There are 4 nested groupings, the coarsest first. Each group lies inside one group of the grouping before and may be the whole of it. The rows also spread widely along 14 directions, which tell nothing about the answers.
In the rows, 128 means zero.
Some rows, each with its group in each grouping after it:
[140 129  94  39  92 157 192 163 136 112  91  79 153 121 137 169 161 111
 108 147 172 111  72 118 153] | K323 vig K253 beb
[134  46  83 102 131 110 171 115 161  78 160 110 175 116 105 120 186 171
 155 151 156 133 122 126 127] | K951 zupub K368 busu
[106 128 183 171  92  98  74 166 127 205 155  84 136 109 130  61 120 122
 152 141 120 112 151 117  71] | K323 kezim K4 sulal
[156  62 125 126 157 102 115 164  70 145 116 153 127 157 126 127  82 146
 121 156 187 135 111 164  83] | K323 kezim K342 kotez
[128  88  97 147 187 170 114 170  86 131 111 167 125 144 143 163  86 128
 155 133 165 200 133 194 106] | K846 Vifug K306 koba
[123 153 103 113  92 110 185 168  70 119 190 129 134 107 131 128 146 100
 141 120 140 132  70 167 124] | K323 kezim K66 Vuli
[121 113 115  97 119 165 162 109 130 113 135  69 122 167 139 138 157 157
 138 146 147 152 137 132 164] | K951 Gazek K882 zul
[168 128  74 102 163 120 136  83 106 130 112 153 114 124 139 156 141  81
  84 142 165  89 100 106 176] | K846 Vifug K216 vakep
[102  97 160  91  54  90 136 119 107 125 123 153 169  91  81 122  83 122
 143 153 152  91 114 142  49] | K205 rup K713 zezov
[ 74 144 177 158 137 113 152  86  97 107 152  83  88  83  91 124 101 174
 132 134 106 104  87  96 115] | K205 rup K313 bipi
[181  93 101 142 173 127 169 152 109 124  56 178 152 144 143 160  88 135
  79 137 153 118 164 123 134] | K205 meb K936 Mivi
[110 120 117 106 118  78 152 102  90 103 215 136 120 115 138 140 146 168
 191 145 176 148  87 135 122] | K846 Vifug K306 Tupuz
[ 41 144 126 148  98 161 133  73 148 154 145 128  69  91 147 128 209  95
 127 140  96 127 160 166 121] | K323 vig K253 fosa
[ 94 141 149  82 121 162 165 107  52 115 140 109  89  92 157 197 114 121
 153 161 110 128  43 138 101] | K846 dat K752 Tum
[ 96 131 156 131  58 152 158  65  72 129 162  85 100 178 113 133 116 128
 140 119  97 156 129 165 134] | K323 kezim K4 dud
[122 100 161 126  87 136 129  79  76 132 143  98 154 150 145 139  80 119
 180 167 108 174 138 158  87] | K951 Gazek K882 Kabu
[151 141  91 128  98 132 162  83 138 115 120  92 159 150  96 116 132 103
 106 112 149 117 136 103 196] | K846 Vifug K403 tiz
[136 142 125 116 122  84 130 124 109 140 110 130 157  93 115 115  96  87
 129 180 190 103 102 113  96] | K951 Gazek K47 miguv
[140 173 144 148 106 107 182  88  89 145 109 119 121 119 150 143 115  92
 107 161 123  99 122 109 129] | K951 zupub K368 kitug
[137 110 122  67 140 161 145 104  78 120 140  71  96 160 131 164 135 150
 118 145 153 121  61 114 165] | K846 dat K122 Gova
[139 128 103  80  71 121 150 155 114 140 147 153 154 127 154 146 144 101
 155 124 146 122 135 143 119] | K846 Sot K803 kos
[209 102  72  91 112  83 148  93  80 132 154 139 189 174 148 124 130  88
 111 158 175 128 124 128 163] | K205 meb K263 Vekev
[ 97 163 136 143 135 113 112  84  76 133 184 152  75  81 163 144 123  97
 150 117  82 122 124 126 128] | K205 rup K313 rezaz
[ 65 126 139 136 142 152 136 104 104 113 152 121  54 114 122 148 138 159
 134 122 124 138 107 150 117] | K323 kezim K342 las
[120 153  66 110 115 156 174 140 132 116 141 132 139 155 146 142 168 116
 157 120 182 173 153 161 175] | K846 Sot K803 kaso
[118 147 157 102  91  76 145 101  88 113 156 130 114 122 120 139  78 143
 160 141 167 114 110 103 108] | K951 Gazek K47 Rapu
[120  33 163  85 108 159  84 164 115 163 122 129  86 131 114 127 121 160
  90 123  98  70 125 132  82] | K205 meb K732 Zol
[121  72 169 151 138 121  62 121 136 141 114  94 164 125 101 103  64 168
 175 136 135 148 153  92  83] | K846 dat K628 gadif
[109 102  88 164 131 181 172 191 149 158  73 174 129 107 118 125 173 106
  75 120 121 100 165 183 118] | K846 Sot K680 mimep
[ 95 118 118 115 170  97  53 131 124 163 184 152  68 107 145 106 154 142
 148 153 197 120 126 129 109] | K205 meb K732 kuzud
[154 103  99  87 119 124 135  90 111 109 121 119 130 141  72 125 122 109
  74 114 152  70  87  99 165] | K846 Sot K803 kos
[147 209  90  67  88  85 137  99 124 136 131 121 161 111 149 135 138  66
 143 151 209 102 105  77 168] | K846 dat K628 gadif
[111 149 119 115 116 116 157  76 181 133  74 118 143 102 121 135 155 135
 117 168 187  93 150  83 139] | K846 Vifug K306 koba
[136  67 125  99 103  81 132 106 160 148 104 160 183  61 144 127 162 122
 143 189 141  69 140  98  59] | K846 Sot K803 kaso
[112  93 170 168 108 129 152 136 101 174  87 146 104 154 113 109 106 163
  79 156 142  96 170 155  87] | K205 meb K732 Zol
[114 155  89 114 109 179 137 142 129 145 142 132 100 147 156 139 163  94
 115 101 123 144 164 154 178] | K205 meb K732 kuzud
[113 134  98 125  74 110 126 141 108 157 168 167 152 141 137 101 144  90
 153 143 179 158 167 190 110] | K205 meb K732 Zol
[181  91 135  76  60 100 131  96  46 144 173 114 171 179 154 141  91 113
 167 141 124 135 112 130 121] | K846 dat K752 Tum
[138 137 123 113  99 141 179  89 105 124 124 133 111 164 167 177 124 149
 140 119 122 140 160 123 163] | K846 Vifug K306 koba
[149 107  66 187 166 126 135 170 159 122 151 140 169 134 124  84 153 116
 131  96 135 161 189 145 171] | K951 Gazek K882 zul
[126 107 115 120  59 131 213 155  82 111 130 137 211  90 110 142 118  89
 150 154 110 139  85 184  74] | K846 Sot K803 kaso
[ 90 179  96 196 172 171 174 116 117 135  92 164  95 107 148 158 141  97
 112 134 136 161 155 170 152] | K846 Vifug K306 Tupuz
[ 76 157  80 138 110 120 120  90 153 130 173 169 127  74 147 119 191  60
 173 143 142 152 161 166 116] | K951 zupub K368 busu
[ 90 105 155 187 105 140 106 135 127 166 154 108 129 146 123  78 123 135
 159 132 110 160 192 170  98] | K951 Gazek K882 Kabu
[100 179  89 147  88 142 165 114 124 101 163 150 117 117 108 131 142  73
 128  63  97 142 147 150 177] | K323 kezim K4 sulal
[117 129 115 136 120 123 162 130  55  90 173 139 110 165  94 136  72 133
 149 109 161 173 106 177 139] | K951 Gazek K47 miguv
[119 135 125 165 146 164 165 124 125 122 103  92 131 157 137 132 112 144
 137 136 134 171 167 139 153] | K951 Gazek K882 Kabu
[ 79 133  98  75  79 157 105 127 180 146 100 175 129  61 125 139 177  59
 126 127 132  77 150 131 105] | K846 dat K752 Tum

New rows, each followed by its group in each grouping:
[ 64  98 139 102 120 133 112 122 117 127 163 157  66  92 117 141 149 158
 152 130 143 105 109 149  86] | K846 Sot K803 kaso
[ 92  84 126 105 159 100 149 129 121  99 141 165  80  82 124 157 148 185
 133 144 162  99  93 127  87] | K323 kezim K342 las
[138 138 130  89 129 104 112  80 130 108 113 100 142  78 108 148  88 109
 138 142 160  95  76  57 133] | K846 Vifug K403 tiz
[158  92  80 124 133  98 133 135 137 143 153 157 155 127 139 108 175 122
 127 127 152 101 154 119 148] | K846 dat K752 Tum
[139 129 123 102 135 154 108 196  76 156 153  91 111 174 142 127 103 135
 149 114 174 153 102 141 146] | K846 dat K752 Tum
[ 83 120 117 141 128 139 122  48 121 128 120 148 135  79 165 163 146  72
 171 177 112 179 149 164  87] | K323 vig K253 fosa
[132  49 102 139 174 156 138 209 155 123 117 131 149 110 134 125 149 162
 130 127 121 137 150 147 111] | K951 Gazek K882 zul
[149 107 136 121 139 139 154 123  92 119 101 110 104 162  90 138  88 156
  78 105 136  84 105  98 162] | K846 dat K752 Tum
[148  94 116  40  88 136 161  98  72 100 173 108 113 163 141 181 130 157
 150 126 138 121  73 122 153] | K846 Sot K680 mimep
[ 78 108  92  63 103 155 111 109  95  96 183 186  91  82 121 174 149  86
 161 104 114 126  84 172 114] | K846 dat K752 Tum
[ 94 117 159 123 119 130 156  47  99 108 122 116  97 160 123 161 100 189
 162 151 157 149 145 121 126] | K846 dat K752 Tum
[110 127 107  79 137 182 137 101  99 108 126 103  91 152 121 165 127 122
 108 139 160 144  94 143 158] | K205 meb K263 Vekev
[149 165 134 136 136 116 144 122 116 130 103 131 133 123 158 165  76 130
 147 114 136 136 143  82 147] | K846 Vifug K306 koba
[119 164 149 155  93  95 178 171 115 144 146 136 127  99 134 123 118 146
 133 109 124  95 123 108 125] | K846 Vifug K306 Tupuz
[119 157 100 126  64 182 160 146 142 156 106 117 132 143 127 127 151  75
 103  99 117 117 164 153 167] | K846 Vifug K403 tiz
[159 119 106 105 114 100 114 173  67 129 135 211 146 122 149 154  55  65
 151 118 147 138 131 169  93] | K951 Gazek K882 Kabu
[153  80 148 140 133  94 156 151  86 107  98 172 183  59 109 163  49 123
 135 141 102 102  79 114  57] | K846 Vifug K306 Tupuz
[132  50 137 118  71 118 156 142 101 115 161 115 193 132 103 118 113 158
 174 137 114 145 118 157  77] | K846 Sot K803 kaso
[104 182  94 117 109 135 136 150 138 131 134 143 155 119 169 144 129  99
 183 137 181 189 171 146 133] | K205 meb K936 Mivi
[ 95 156 115 112 138 166 107 117 129 118 135 127  99  84 153 159 127  81
 148 118  98 140 126 126 136] | K951 Gazek K882 zul
[133  52  99 112  99 166 135 124 140 118 100 141 153 113  96 130 145  90
  83 105  71  96 138 150 120] | K323 kezim K342 kotez
[ 79 125  81  90 116 170 182 157 189  64  89 165 125  93  91 163 146 130
 123  95 153 117 148 140 147] | K951 Gazek K882 Kabu
[125 153 146 166 121 141  90 144 109 158 105 109 133 142 113 109  64  86
 132 106 129 151 158 128 122] | K323 kezim K4 sulal
[126  87 133  85 146 166 117 122 114 124  65  78 114 159  74 132  90 140
  84 151 194 114  89 128 121] | K323 kezim K66 Vuli
[ 99 161 148 156 124  82  97  84 135 141 127 149  98  99  89 105  92 121
 124 120 169  86 138  88 127] | K846 Vifug K216 vakep
[138 120  99  62 108 139 171 143 131  78 132  99 121 158 112 160 122 162
 129  84 157 126 109  98 182] | K323 kezim K342 kotez
[152 123  99 144 125 151 141 180  45 146 142 156 141 143 133 136  96  72
 116 111 118 148 102 189 127] | K846 dat K628 gadif
[140  93 106 121  69 123 138 103 118 122 121 113 231 140  81 103 100  84
 157 152 158 161 135 160 100] | K846 Sot K803 kos
[150 142  93 125 213 170 140 128 132 123  68 101 112 108 150 164 129 114
  74 144 141 118 109  82 177] | K205 meb K936 Mivi
[153  73 120 146 134  61 143 127 103 109 170 135 155 139 107 106 110 162
 142 120 155 133 124 122 123] | K323 vig K253 fosa
[114 148  93 138 126  96 152  83 151 102 151 113 160 108 117 109 156 125
 159 138 173 151 142 114 150] | K323 kezim K66 Vuli
[127  63 154 153 107 119 139 176 121 122 153  96 154 167  94  93  85 199
 164 112 135 154 161 139 104] | K951 Gazek K47 miguv
[139 102 163 160 121  77 130  64 109 157 119 121 137 115 115 102 121 147
 105 166 124  70 134  82 107] | K846 dat K628 gadif
[ 99 135 141  74  71 152 115 144 146 149  58 156 102 146 134 162  97 104
 123 122 174 119 176 139 108] | K323 vig K253 fosa
[134 116  98 132 145 143 140 138 173 107  70 121 151 106  76 120 122 108
  79 102 138  93 139  93 154] | K323 kezim K4 sulal
[133 126 127 117  85 128 180 192 129 139 109 111 155 127 134 130 129 125
 119 118 138 118 131 130 124] | K323 vig K253 fosa
[104 156 120 106 112 145 125  93  95 125 132 162 126  80 182 180 109  53
 176 156 103 158 129 155  97] | K951 Gazek K882 Kabu
[ 89 170 138  61  91 122 126 135  82 141 165 140  70  96 194 183 131 106
 179 140 143 133  92 138  99] | K323 kezim K342 kotez
[101 126 111 122  35 147 130 163 154 150 188 131 138 118 140 101 184  87
 157  83  75 121 178 158 129] | K951 zupub K368 kitug
[143 161 135 173 137 110 184 136 111 128  88 129 141 105 143 141  95 123
 107 125 117 117 137  99 130] | K323 kezim K342 las
[ 97 111 131 136 132 104 149  49 116  73 161 117 121 101  81 128 117 145
 136 137 126 121 100 114 133] | K951 Gazek K882 zul
[152 101 145 150 156  94  91 132  87 164 147 134 117 132 149 116  98 145
 141 135 136 112 135 101 114] | K846 dat K752 Tum
[120 128 126 163 159 127 174 153  63 130 125 136 139  90 138 140 106 114
 126 164 130 144  95 169  92] | K205 rup K313 rezaz
[ 90 151 146 137 114 108 144 118 110 162 156 152  91  76 165 136 169 127
 142 148 111  90 125 122 100] | K846 dat K122 Gova
[110 123 149 104 103 153 156 141 102 149 134 133  44 164 168 164 149 164
 115 104 108 105 154 134 140] | K323 kezim K4 sulal
[118 105 119 158 144 152 210 140 102 135 107 123 120 129 137 137 164 157
  81 163 125 117 127 158 126] | K205 meb K936 Mivi
[125  96 155 137 103 128 183 126  80 157 119 100 142 140 133 128 135 155
 125 183 139 119 108 154  85] | K846 Sot K803 kos
[ 95  90 126 103 141 171 132  66 155 112 114  56 137 112 109 134 157 155
 136 167 132 134 121 110 132] | K205 rup K713 zezov
[121 120 112 129 122 131 122  45 130 115 157 118 139 106 155 138 147  95
 162 146  89 146 154 119 140] | K951 Gazek K882 Kabu
[ 85 197 125 102  92 176 146 148 134 154  94 152  73 101 157 167 143  85
 113  98 116  90 152 120 148] | K846 dat K752 Tum
[131 100 111 109 138  85  51 195 115 189 165 174 126  92 138  95 136  97
 146 145 196 100 108 148  74] | K846 Vifug K306 koba
[106 141  70  82 113 135  97 128 145 123 118 188 139  79 114 142 140  47
 135 118 171 109 127 141 127] | K846 dat K752 Tum
[125 136  74 149 129  99 165  67 118  95 134 172 177  72  98 135 133  64
 128 144 145 127 104 140 135] | K846 Vifug K216 vakep
[116 117 130 122  94 161  97 148 117 150 112 162 115 108 113 132  96  73
 101  81  73  91 158 141 115] | K205 rup K713 zezov
[115  98  90 182 136 138 140 121 144 102 149 142 183 101  93 114 126 118
 158 103 109 173 151 154 132] | K846 Vifug K306 koba
[123  55  93 153 181 163 120  63 142 120  91 110 185 122 117 133 148 123
 147 186 142 180 151 151 114] | K846 dat K122 Gova
[136  82  84 148 178 157 121 108 118 138  91 122 159 123 142 139 142  83
 126 176 152 182 135 174 119] | K323 vig K253 beb
[125 138 141 134 129 159 147 113 106 157  80  91 122 108 160 151 124  96
 107 162 102 121 119 120 113] | K323 kezim K342 kotez
[142 107  75 133 179 173 187 177 152 127  98  92 151 130 163 146 190 142
 123 151 153 161 138 141 158] | K323 kezim K4 sulal
[114 123 100 106 117 135 161 139 134  92 166  85 127 109  84 114 159 126
 116 109 136 106  74 116 157] | K951 zupub K368 busu
[137  88  92 164 181  93 122 138  90 109 159 181 155  80 112 131 103 118
 153 134 149 147  96 153  97] | K846 Sot K680 mimep
[122 164 104 116  93  95 125  50 139 164  98 165 130 130 160 131 156  67
 127 175 190 117 186 131 125] | K323 kezim K4 dud
[142  86  92 128 135 135  86 133 151 144 132 134 134 174 125 100 137 120
 142 119 171 152 193 143 142] | K951 zupub K368 busu
[ 84 104 149 129 134 145  62 143 132 171 102 117  97 152  82  87  97 141
 118 145 206 124 159 155  93] | K205 rup K713 zezov
[105 139 106 125 147 126 213 140 105  75 138 132 112  70 103 153 141 130
 101 131 126  92  56 128 139] | K951 Gazek K882 Kabu
[109  64 136 105 115 149  93 116  99 134 144 176  58 149 103 146 114 147
 105  91 112  89 132 152 119] | K846 Vifug K306 Tupuz
[ 93 120  85  94 136 193  98 112 151 123  90 103 124  87  96 139 152  44
  93 131 133 127  95 144 141] | K323 vig K253 fosa
[ 99 109 140 120 111 107 170 109 112 111 149  81 114 156  91 115 135 183
 131 148 190 136 101 134 132] | K323 vig K253 fosa
[ 81 115 148 153 153 134  92 153  88 171 140 144  71  95 142 121 128 117
 127 153 136 125 109 171  65] | K323 kezim K342 las
[124 103  97  93  96 126  43 152 123 146 163 177 131 118  89 103 109  60
 132  75 136 102 131 144 122] | K846 dat K122 Gova
[ 89 107 141 132  98 154 114 165 162 147  90 147 114 126  92 120 113 145
 116 103 146 103 170 136 109] | K846 Vifug K306 Tupuz
[130  98 161 120  72  87 124 120 148 153 108 122 160 136  93  99 101 160
 130 138 167  85 156  95  98] | K846 Vifug K306 koba
[127 146 110 185 116 109 159 104 126 153  92 146 182 121 126 100 120  87
 121 161 150 140 193 150 118] | K205 rup K313 bipi
[109  93  71  92 121 183 118 123 147 114 116 158 127 106 101 141 158  76
  93 112 124 119 134 161 144] | K205 meb K732 Zol
[111 107  75 100 118 163 122 123 118 124 126 191 120  88 118 155 157  53
 105 108 105 101 117 167 128] | K846 dat K122 Gova
[ 87 157 125 131 110 165 124  46  97 161 161  76  82 159 141 117 179 106
 130 156 137 140 131 146 165] | K846 dat K752 Tum
[ 59 109 130 163 119 142 146  98 123 155 150 150  79  82 111 111 196 130
 105 154 112  87 121 170  95] | K846 Sot K680 mimep
[124  79 133 116 121 156  69 171  92 180  80 159 124 144  91 111  80  83
  94 141 171 103 127 177  76] | K846 dat K752 Tum
[154 119 126 120  80  90 100 107  93 183 164 123 157 123 137  89 142  72
 123 147 124  84 125 117 118] | K846 dat K752 Tum
[ 92 153 143 135  91 128  92 123 132 163 149  95 124 107 106  94 127 106
 143 126 141 112 123 117 117] | K846 Sot K680 mimep
[129  77  70 146 160 122 180 161 150  83 106 190 156  88  89 134 136 126
 108 118 145 115 141 150 123] | K951 Gazek K47 miguv
[115 112 100 101 128 101 192 108 134  83 129 177 134  53 112 165 161 133
 117 133 127  72  89 107 115] | K846 Sot K803 kos
[ 96 132 105 118 136 168  97 107 120 178 124  95 127  76 149 109 188  48
 109 188 126 113 109 158 108] | K205 rup K313 rezaz
[101 160 122 105 136 152 135  67 100 111 146  94  85 142 160 175 128 130
 168 137 145 179 120 125 155] | K323 kezim K4 dud
[154 137  87 179 178 155 166 148 125 136  61 135 169 114 125 136 118  88
  89 134 135 133 141 131 154] | K846 dat K122 Gova
[129 134 108 149 104 114  80 154 159 181  92 161 174 101 133  90 121  45
 136 152 167 122 188 142  85] | K951 zupub K368 kitug
[124 113 140 126 161 156  83 124 130 173  80 128  82  99 157 149 127  96
  94 140 107  91 138 105 107] | K323 kezim K4 dud
[139  87 134 125  70 139 133 105  77 137 158 119 183 150 132 133 101 106
 175 132  90 168 137 167 103] | K846 dat K122 Gova
[ 99 141  90 115 115 105 128  69 150 129 170 185  92  95 154 134 190 108
 134 114 124  96 181 122 153] | K205 rup K713 zezov
[123 149  99  75  66 126 154  60 127 121 116 148 141 134 133 153 147  87
 129 138 154 106 144 116 153] | K846 dat K628 gadif
[ 91 115  87  73 115 115  81  90 204 136 151 148 132  63 147 121 209 105
 151 156 163  98 157  99 125] | K205 meb K732 kuzud
[121 138 127  98  91 150 128 141 116 169  91 134 129 123 130 131 124  77
  85 157 153  93 125 143 107] | K205 meb K263 Vekev
[105 121 115 114 110 129  98  83  74 151 186 139  81 121 142 131 158  75
 129 136 112 125 101 168 118] | K323 kezim K4 dud
[126  71  94 157 157 152 178 147 126 109 117 106 153 125  64 108 146 148
  86 134 151 117  92 155 142] | K846 Vifug K216 vakep
[104 121 129 103  94 147  82 127 119 180 124 109 147 125 142 113 135  82
 166 178 175 148 134 162  80] | K846 Sot K803 kaso
[142 112  80 155 138 139 149 112  80 133 141 196 140 120 178 169 126  77
 162 138 120 183 157 193 120] | K846 Vifug K403 tiz
[ 68 140 163 144 153 145 136 143 141 124  93 125  73  84  99 142 109 174
 117 119 143  89 120  95 111] | K846 dat K752 Tum
[125  76 128 133 160 137  99 134 114 136 147 124 125  85 133 132 133 132
 139 126  90 109 108 110 108] | K846 dat K752 Tum
[106  96  89  94 111 151 191  98 164  78  59 156 157 103  62 153 143 125
  86 134 165  83 126 125 137] | K846 dat K752 Tum
[117  72  75 141 123 149 173 151 129 103 116 150 191 122  67 107 140 111
 110 132 152 144 137 197 115] | K205 rup K713 zezov
[115  97 165 164 151 149  92 116  53 198 120 124  88 116 187 145 112  87
 127 181  88 149 120 174  63] | K323 vig K253 fosa
[106 128  92 126 152 160  94 108 147 142 142 141 110  61 149 136 173  68
 117 113  73 102 140 118 141] | K205 rup K713 zezov
[ 39 140 133 105 111 151 128 120 126 110 136 124 104  63  83 137 137 115
 155 155 167 126  68 159  78] | K846 Sot K803 kaso
[119 114 166 164 116 132  95 119 104 153 122 139 120 123 134 129  74 132
 148 107  83 128 168 114 101] | K846 dat K628 gadif
[154 157 101 136  77  89 135 130 121 135 164 103 196 105  77  74 125  64
 113  98 125  86  98  95 163] | K846 dat K122 Gova
[137  63 130 170 160 171 178 146  87 147  85 153 125 135 160 162 126 149
 112 155  90 141 150 175  93] | K846 Sot K803 kaso
[ 85  68 134 119  98 132  71 102  76 144 143 195 102 123  71 113  89  83
 114 129 136 109 130 207  60] | K205 rup K713 zezov
[140 154 106 136 127 112 139 204  82 166 137 179 138  81 179 135 122  49
 129 147 130 121 116 170  91] | K951 Gazek K882 zul
[121 143  96 142 100 116 182 150 141 115 126 140 157 159 100 105 133 145
 116 114 187 140 174 144 161] | K205 meb K936 Mivi
[139 129 101 126  93 142 169 139 126 177  87 160 116 137 155 129 181  76
  64 139 129  80 167 155 134] | K323 kezim K4 dud
[101 144 152 123  71 141 178  90  91 115 130  86 140 140  88 133 105 135
 134 133 128 127  98 133 130] | K846 dat K122 Gova
[114 154 127 122 154 131 208  87 118 109  86 114  98 105 147 168 148 143
  96 183 157 100 106 107 142] | K951 Gazek K882 zul
[137 117  89 189 135 138 192 156 124  96 112 150 166 142 107 127 108 129
 121  84 114 168 171 160 154] | K323 kezim K342 kotez
[ 98 145  98 124 115 107 165 113 100 100 136 186 132  63  91 141 130  84
 114 133 147  93  77 147 110] | K846 dat K628 gadif
[124 110 126 148 117 112 118 192 146 146 135 130 153 153 118  86 109 153
 159 119 180 149 184 145 115] | K951 Gazek K882 Kabu
[ 77 108  68 139 177 167 110  77 174 134 122 120 115 107 126 110 214 113
 125 171 171 147 169 158 147] | K205 rup K313 bipi
[107 146 117  73 116 141 119 132 122 117 144 125 104  95 135 160 129 115
 149 111 139 106  95  99 141] | K846 dat K752 Tum
[ 83  86 155 158 143 167 103 127 100 132 146 125  85 120 108 136 104 155
 148 109  89 147 129 156  93] | K846 Sot K803 kos
